The rows of a group lie close to one hidden flat surface of 14 dimensions, which may be shifted away from zero. Surfaces can cross.
(in the rows, 128 means zero)
Known rows, each followed by its group:
[100 140 120  82 125 105  97 126 126 103  86 142 145 162 172  98 181  88
 168 120]
Bizi
[127 150  98 135 164 106 171  67 146  90 132 158 149 104 185 190 113  46
 132 162]
deru
[ 69 160 105 141 131 101 132 102 106 107 144 146 119 104 117 118 123 148
 123 187]
deru
[174 164 168 140 130 160 141  92 165 122 133 119 159 130 132 119 124 136
 123 124]
nediz
[132 112 169 136 155 124 138 105 133 105 102 146 145  98 176 171 128 123
 131 137]
tiv
[ 90 128  99 148 131 142 129 119 109 140 139 137  51 142 129 176 108  92
 131  90]
vuze
[ 95 145 164 174 172 123  87 158 101 149 127 145  63 128 117 120 139 135
 122 115]
vuze
[181 109  85 127 100 153 139 121 128 160 127 130 139 125 138 111 111 135
 158  98]
deru
[140  93 142 125 131 121 125 130 151 122  54  55 137 105 129 126 125 114
 103 184]
Bizi
[ 93 160  82 150 116 166 148 118 122  94 128 185 157 143 113 151 166  97
  70 136]
deru
[130 130 176 118 151 133 123 148  91  99 113 115 131 127 137 151 105 107
 155 152]
tiv
[122 130 154  84  98 150  71 164 162 121  78 136 114 111 124  94 117 135
 108 149]
nediz
[144 142 122 104 169 115 145 124 107  99 178 141 144 163 124 128 127 104
 132 141]
Bizi
[170 149 126 126  99  79 118 158 115 128 155 149 149 155  89 129 125 135
 131 122]
tiv
[124  76 115 125  90 119 110 112 122 133 104 147 177  94 146 127 200 107
 147 120]
nediz
[ 76 116 100  92 146 128 129 140 137 142 140  86  91 149 122  69 110 183
 105 148]
nediz
[160 101 123 134 137 148 111 123 129 117 144 128 116 120 109  76 145 152
 153  98]
deru
[121 104  68 101 155 112 101 148 104 149 165 160  74 153  79 134 176  59
 166 102]
Lege
[107 171 153 133 149 118 137 125 118 118 174 146 128 153 146 130 125 133
 131 109]
Bizi
[146  94 120 166 172 104 172 134 153 137 120 116 147 135 117 147 103 170
  81 121]
deru
[119 146 128 169 103 136 141 156  89  53  84 137 144  92  99 200 149  92
 136 145]
tiv
[157 152 160 113 172  91 138 144 116 142 170 130 136 139 150 139 104 120
 145 145]
vuze
[102 110 159 120  98 109  96 108 104 120 133 156 109  95 159 153 115 120
 143 135]
deru
[170 163 111 170 193  78 181  86 111 111 101  88 140 154 154 151 153 122
 168 157]
deru
[141 179 123 170 130 142 141 133 121 111 144 120 175 103 194  82 148 120
 162 101]
tiv
[100 109 113  45  95 124 125 160 101  95  98 150 168 109 140 150  98 109
 157 185]
Lege
[129 156 116 114 130 101 104 141 110 135 172 141  95 127 126  99 136 126
 162 127]
Bizi
[115 133 116 110 104 111 107 132 122 126 133 135 101 111 116 119 114 138
 136 148]
Bizi
[181 161 135 148 141 134 143 168  82  95  83 117 114 125 146 176  98 117
 161 141]
tiv
[129 126 133 110 117  81 126 168 152 162 112 129 165 108 143 124 113 143
 119 158]
nediz
[ 75 118 107 115 107 124 129 122 128 106 120  95 138  94 141 111 121 106
 140 158]
Lege
[156 112  85 131  71 154 128 104  96 108 132 127 106 125 111 158 142 107
 143 113]
vuze
[150 127  97 119 130 145 140 131 105 117 109 119 129 131 125 132 116 119
 137 157]
nediz
[109 172 121 112 120 154 145 183 142 126 141 119 153 145 131 114 113 127
 123 105]
vuze
[152 127 120 181 110 133 121  97 112 137 125 136 145  90 141  83 110 155
 141 139]
Lege
[147 127 163 106 128 137 111  94 115 138 142 206 182 141  96 149 153  92
 134 147]
nediz
[148 101 117 138 153 113 126 140  90 127 124 151 124 131 123 158 160 106
 143 124]
nediz
[134 136 123 123 133 133 145 138 118  82 109 145 141 115 125 151 111 130
 163 132]
vuze
[126 102 119 137 167  86 131 129 102 140 157 154 160 105 120 128 157 107
 135 161]
Bizi
[151 176 148 162 168  83 122 140  79 175 148 111 117 151 132 149 161  90
 109 182]
Bizi
[101  94 138 138  76 114  83  73 107  87 112  90 117 103 139  94 148  94
 156 135]
Lege
[153 162 147 125 139 122 122 221 106 133 145 119 147 111 148 111 140 139
 128 132]
vuze
[128 118 109 163 209 103 148 151  83  71  84  90 104 117 112 114 141 154
 178 160]
deru
[133 156 185 119 140 116 105 119 109  91 153 143 127 163  91 129 159 142
 143 122]
tiv
[135 175 144 139 156 121 143 193  98  95  97 105 106 136  72 159 102 150
 156 153]
Lege
[121 141 129 192 135 111 157 121 115 114 103  85 150 130 132 144 129 112
 106 138]
Lege
[ 94 159 119 106 137 136 151 187 154  77  94  72 114 121 136 153 111  95
 133 129]
Lege
[ 79 122 121 149 164  95 129 160 105 102 133 149 191  90  95 108 182  88
 169 150]
nediz
[125 173 137 153 117 121 140 142 109 125 121 108 116 136 134 130 129 178
 126 132]
deru
[103 109 107 116 105 133 111 125  83 163 105 165 141 146 141 152 158  68
 147 127]
vuze
[172 101 158 113 156  66 100 124 106 143 148 131 138 121 157 120 150 100
 191 130]
Bizi
[146 154 134 147 126 149 142  90 104 139  96 101 102 134 132 152  94 129
 141 163]
vuze
[127 130 139 119 140 140 152 130 150  85 109 121 145  97 181 132 119 150
 157 112]
deru
[121 128 153 123 173  92 140 166 183 120 151  83 149 110 133  95 115 134
  86 145]
tiv
[ 95 139 119 128 101 137 131  92 116  80  72  97  88 164 111 151  94 118
 124 144]
Bizi
[149 164 125 138  71 137 120 140 152 142 141 149 153 135 107 128  92 106
  98 115]
nediz
[ 95 168  74 107  68 139 140 148  94 131 107 145 137  88 158 132  92 150
 155 174]
deru
[167 128 143 143 100 144 121  90 118 127 115  88 116 117 140 134 138 105
 133 140]
Bizi
[147 119 162 122 116 104 106 122 119 153 113 110 128 130 140 131 141 130
 121 151]
Bizi
[153 125 105 143 128 133 150 135 124 143 137 104 133 105 124 133 118 126
 127 145]
Bizi
[110 134 117 124 148 134 155 116 102 146 152 123 161 133 154 123 117 115
 127 159]
tiv
[151 126 147 104 131 103 108 121 124 167 177 135 124 150 142 128 140 104
 115 128]
vuze
[142 114 152 134 113 138 127 104 141 123 118  95 144 112 132 132 164 126
 112 142]
tiv
[131 163 167 170 128 132 124 101 128 176  98 190 149 127 157 161 125 117
 143 110]
vuze
[168 115 141 122  99 105 127 123  85 150 162 178 147 124 143 178 128 148
 134 128]
Bizi
[120 130 128 113 159 126 143 143 143 117 130 125 121 103 165 126 124 163
 122 142]
nediz
[170 165 103 112  84 156 181 124 178 126  99  69 176 161 131 141 108 140
  73 150]
vuze
[ 84 124 150 124 102 163 108 101 141 109  99 148 110 119 125 118 123 152
 141 106]
vuze
[140  91 105 117  98  94 147 137 120 153 155 111 146  81 135 166 109 109
 152 143]
tiv
[106 141 131 104 133 122 151 143 139 127 115 126 177 154 131 128 126 133
 110 147]
vuze
[112 122 111  92 161 152 164 124 136 100 141 136 139 132 182 144 112 128
 140 113]
nediz
[140 110 119 152 127 128 115 131 139 147  92 133 149 122 151 108 141  93
 144 100]
deru
[165 141 130 128  49 154 114 102 123  91 119 130 138 100 138 137 118 130
 130 133]
Lege
[123 114 165 118 143 125 128  82 145 152 119  94 106 189 137 128 117 137
 121 106]
deru
[ 92 139 144 129 158 113 132 156 110 136 138 168 115 124 152 156  89 124
 154 112]
nediz
[ 75 153 103 136 125 111 153 154 154 148  89 118 160  93 179 106  81 135
 148 140]
deru
[ 86 106 139 126 127 150 112 111 154 116 139 114 119 138 142  82 157 136
 125  77]
nediz
[154 131 147 124 128 106 114 111 174 149 116  85 157 161 134  67 188 157
 109 117]
tiv
[ 68 102 149 152 131 115 111 106  90 127 119  61 120 142 128  69 100 118
 141 148]
Lege
[132 167 114 130 134  87 129 206 128  92 141 122 137 128  97 110 104 129
 132 129]
tiv
[127 171 111 112 176  95 166 210 156  92  82 100 159 157 116 134 112 139
  85 171]
tiv
[116 102 116 113 134  95 128 133 102 113 152 121 146 129 115 148 158  78
 121 156]
Lege
[116 113 158 151  72 139 118 103 113 121  83  83 137  92 131 149 169 118
 171 124]
Lege
[182 171 138  87 178  81 124 138 148 112 147  72 113 167 145 101 126  80
 142 162]
Bizi
[141  99 131  96 106 165 124 103 106 192 127 142 141 125 104 145 183 155
 151 149]
nediz
[113 147 131 103 140 129 140 182 149 134 102 107 137 107 196 147 125 107
  86 154]
vuze
[128 112 138 122  54 219  74 130  93  76  91 104 116 115 147  86 127  92
 131 106]
Lege
[143 102 152 150  68 118  98 130 142 106 144 120 149  63 123 130 139 106
 127 112]
tiv
[ 66 159 144 103 164 162 150 186 119 176 131 149 129 118  95 157 122 151
 151 147]
nediz
[133 181 114 165 127 104 136 126 151 129 154 145 137 153 127  91 144 165
 125  85]
tiv
[111 131  89 109 110 173 120 155 113 112 164 156 129  91 110 117 142 102
 124 136]
Lege
[127  80 155 108 107 122 105 141   4 109  94 130 158 148 117 142  95 104
 170 187]
Lege
[ 92 136 102 171 109 107 134  96 121 128  95 110 104 101 108 145 150 121
 180 127]
Lege
[163 108 157 119 141  98 116 128 148 101 163 115 121  87 131 114 106 141
 153 127]
Bizi
[138 112 135 150 130 107 140  68 149 125 123 113 140 176 106 143 156 116
 105 110]
vuze
[132 138 134 153 148 112 148 143 118 117  89 111 141 122 164 143 129 139
 155 119]
deru

New rows. What belongs after each?
[113 127 166 166 123 108 106  95 152 187 103  77 128 124 145  95 163 121
 125 128]
Bizi
[119 184 147 172 141 137 134 120 129 127 123 143 114 177 109 135  56 111
  98 115]
nediz
[137 148 128 113  97 168 133  98 131 103 134 125 102  95 140 148 156 147
 169 115]
tiv
[163 119 107  73 117 198 124 108  97 112 150 166 136 114  97 136 158 119
 152 166]
nediz
[150 153 137  92  89 114  98 177 142 173  95 113 128 128 162 112 147 151
 112 143]
Bizi
[121 148 141 151 155 135 120 131 103 102 121 119 100 105 135 130 131 113
 131 157]
vuze
[148 139 129 158 109 113 128 121 106 143  98  92 104 155  82 148 134 135
 140 131]
Lege
[112 105 130 119  93 153 118  81 111 159  69 154 156 145 132 139 138 121
 125 151]
nediz
[143 132 104 140 128 114 142 160 112 131 116 108 101 147  93 141 102 161
 112 136]
Bizi
[127 119 144  82  88 149  90 135 169 135 118 166 103  97 164 137 122 138
 102 120]
vuze
[115 121 143  98 124 135 122  65 124 140 161 126  84 152 136 129  90 124
 151 122]
deru
[103 129 124 142 113 134 115 112 124 148 111 128 112 149 123 128 121 107
 105 128]
deru
[120 134  88 155  76  97 141 168 140 150 112  93 139 118 114 123 114 131
 138 103]
tiv
[125 147  94 162 108 127 148 157 114 144 143 115 123 125 126 138 101 116
 142  99]
nediz
[ 88 150 114 147 147 109 141 154 142 167 143 112 108 167 106  91 118 174
 126  93]
Bizi
[119 116 126 164 181  85 111 137 134  94 179 125  76  76  97  97 158 137
 160 116]
tiv
[141 119 102 124 134 106 138 160  85 147 125 131 131 100 126 144 119 128
 170 160]
nediz
[167 123 144 169 170  80 120 131 134 121 161 105 110 142 129 142 186  96
  85 114]
vuze
[136 117 146 122 137 128 105  98  93 112 146 144 101 146 124 129 148 121
 161 117]
deru
[100 159 158 125 165 123 111 168 118 136 138 139 125 124 144 109 129 123
 123 148]
vuze
[125 139 122 130  96 157 117 134 136 116 113 131 134  99 112 109 137 142
 132 137]
Lege
[ 93 107 140 116 125 119 110 117 129 159 136 121 126 116 124  97 125 134
 140 142]
Bizi
[116  86 140 115 128  99 115 129 143 176 113 133 102 170 158 163 134  90
 148  52]
vuze
[141 131 154 120 151 109  97 149 143 138 144 142 106 128 148 127 145  99
 125 109]
vuze
[124 113 112 117 130 125 134 149 130 133 117 125 175 104 115 121 180 122
 136 153]
nediz
[102 113 159  84 147 114  89 132 171 103 140 127 143 118 133  55 153 141
 117 140]
tiv
[ 79 134 166  98 124 126 130 167 110 107 131  81 134 123 111 134 104 110
 177 129]
tiv
[158 145 132 138 134 140 146  96 156  91 110  89 109 124 136 145 115 115
 122 136]
vuze
[168 178  86 164 101 123 159 139 165 111 131  77 103  40 129 132 114 154
 153 150]
Lege
[173 126 161 139 147 101 118 120 157 150 184 107 134 122 110  97 143 153
  98 132]
Bizi
[148 142 133 148 128 109 127 123  86 112 110 129 133 142 130 139 175 144
 147 135]
deru
[ 82 135 173 143 136 133 101 122 123 101 108 154 178 141 149  85 133 113
 103 130]
tiv
[148 138 132 123  43 150 137  54  75 121 127 144 125 115 164 178 156 188
 167 129]
deru
[122 166  86 149 132 161 167  97 131  94  97 119 136 144 136 145 150 114
 117 137]
deru
[132 106 138 138 133 101 134 174 134 100 102 151 130  90 171 179 142 141
 131  94]
vuze
[112 118 144 114 121 121 114 121 127 162 125 154 116 141 151 147 121 114
 139 103]
vuze
[109 154 111 114 113 150 122  70 114 103 118 126  95 156 123 148 142  94
 111 159]
deru
[147 117 105 165 165  89 138 112 107 170 102  79 125 187  88 119 161 105
 111 153]
Bizi
[136 122 104  97 127 133 131 155 115 115  95 146 125 167  87 139  99 108
 187  98]
vuze
[103 138 165 119 115 143 102 131 146 122 156 162 135 151 106  88 130 140
 179  46]
vuze
[118 160 199 129 146 104  81 138 152 115 125  74  84  95 134  97 125 121
 112 174]
Bizi
[149 110 138  89 125 129  98 162 119 104 123  92  92 108 151 113 129 117
 151 131]
vuze
[159 121 157 125 214  63 128 129 154 110  89 144 133 158 111 153 133 102
 110 166]
vuze
[117  89 141 161 128  98 108 156 112 121 113  78 112 101  89 125 131 104
 134 136]
tiv
[121 146 126 147 145 114 153 156 121 101 118 103 169 127 115 141 145 110
 102 161]
tiv
[128 114 109 139 153  93 115 143  76 129 111 163 103 121 117 151 126 129
 127 172]
nediz
[127 174  88 104 129 152 129 225 123 149 125 140 113  99 178 159 123  63
  95 149]
vuze
[119  98  92 138 126 109 132 128 132 147  86 132 161 101 121 132 179 107
 134 155]
Lege
[136 150 138 162  95 144 143 127 109 166 127  68 154 168 110 116 116 122
  97 134]
tiv
[151 116 132 174 163 148 114 137 100  87  73 108  70  98 119 146 126 121
 120 156]
tiv
[107 141  93 169  99 112 111 134 119 116  85 162 125 109 109 133 127 129
  64 170]
nediz
[191 104 182  81 104 180  92  94 123 210 154 150 110 156  85 142 183 153
 145 109]
nediz
[117 131  97  80 107 166 116 133  96 105 132 211 125 188 103 166  73  59
 109 126]
nediz
[162 136  99 136 111 112 155 142 166 176 162  60 135 118 135 100 115 148
 110 123]
tiv
[111 113  87 103 158 171 168  86 116 110 132 103 125  97 151 108 163 189
 135 181]
nediz
[162 127 151 126 151 105 133 181 112 103 117  93 126 104 138 153  95 110
 151 149]
tiv
[157  95 193 168 144 137 134 106 129 129 113  82 158  65 160 151 133 112
 117 161]
Bizi
[115 105  70 132 158 125 168 131 103 102 106 183 181 142 117 164 153 108
 102 155]
deru
[151 115 101  98 139 118 142  97 118 144 105 107 117 172 129 139 116 109
 137 157]
deru
[130 144 122 133 137 112 153 156 129 166 124  73 161 165 106 102  92 117
 150 122]
nediz
[141 129 123  91 140 134 106 168 108  69  93 159 149 111 135 124  95  73
 163 160]
nediz
[111 127 125 109 151 142 170 131 117 166 106 111 118 146 183 163  77 156
 157 120]
nediz
[ 61 157 127 128 133 145 130 117 156 144 111 125 142 169 136  85 131 121
 114 108]
deru
[139 107 148 112 135 105  72 118  97 139 104 182 106 165  88 126 130 115
 101 166]
nediz
[128 102 103 101 114  79 128 100 117 155 186 151 151 150 129 106 111 139
 117 142]
nediz
[118 123 132 210 128 116  83  90  83  80  61 159 136  95 107 109 167  88
 134 165]
nediz
[114  88 179 111 114 140  80 121 161 119 115 125 104 111 146 105 114 119
 110 101]
deru
[ 99 137 117 134 136 162 139 109 111 116 102 140 149 134 109 125 137 117
 132 156]
nediz
[100 115 111 152 113  64 141  86 154 120  99 141 140 108 130 160 122 126
 124 142]
Bizi
[113 110 112  93 133 117 150 140 161 113 128  91 106 146 162 161 108 104
 117  98]
vuze
[ 68 105 146 114  80 115 108 119 177 164 139 118 137 125 123  87  96 150
 111  93]
tiv
[169 162 144 125 128  92 111 118 147 127 157 107 102 161 112 109 138 140
 102 134]
Bizi
[100 156 149 143 134  70  95 158 104 126  77 132  97 137 156 133 153 128
 168 118]
Bizi
[183  90 179  97 187 133 112 108 127 124 102  57  84 121 144 124 162 135
 157 165]
tiv
[113 182 147 152 139 114 125  84 140  92 139 127 126 178 148 113 165 109
 128  93]
Bizi
[108 156  90 149 129 130 144 130 112  77 186 154 142  46 140 106 123 138
 156 150]
nediz
[ 89 117 122 156 103 151 135 106 122 137  90 104 120 150 110 125 127 151
 108 116]
Bizi
[102 156 119 160 139  87 150 132 136 145 113 112 158 166 121 110  75 123
 100 142]
nediz
[130 121 103 107 117 112 140 174 117 135 168 133 101 151  96 150 117 179
  68 132]
vuze
[ 19 107 166  87 159  92 118 140 180  98 133 137 140  96 126  91  85 162
 119 149]
Bizi
[ 99 121 102 108 141 125 152 147 115 154 177 132 128 120 131 131 129 151
 145 123]
nediz
[172 137 128 133  64 109 110 152 115 162  96 140 127 116 142 164 149 162
  96 142]
Bizi
[199 159 146 117 171 161 132 160 126  91 122  80  99 121 132 108  94 127
 171 138]
nediz
[ 92  91 172 159 140  82 112 136  98 165 121 160 145 131 118 145 152 169
 119 123]
Bizi
[110 148 146 137 126 117 142 126 146 149 119 154 196 135 116 134 130 109
 121 138]
nediz
[204 186 164 186 109 125 135 115 108 165 135 160 133 100 121 179  89 129
 149 141]
nediz
[135 125  91 134  63 121 115 149 109 130 135 174 154 104 130 151 119  81
 137 107]
nediz
[151 115 133 118  87 144 116 127 106 142 110 115 151 123 114 110 122 147
 124 157]
Lege
[119 107 116 132  98 159 141 132 113 178 194  66 132 108 127 121 145 102
 108 131]
Lege
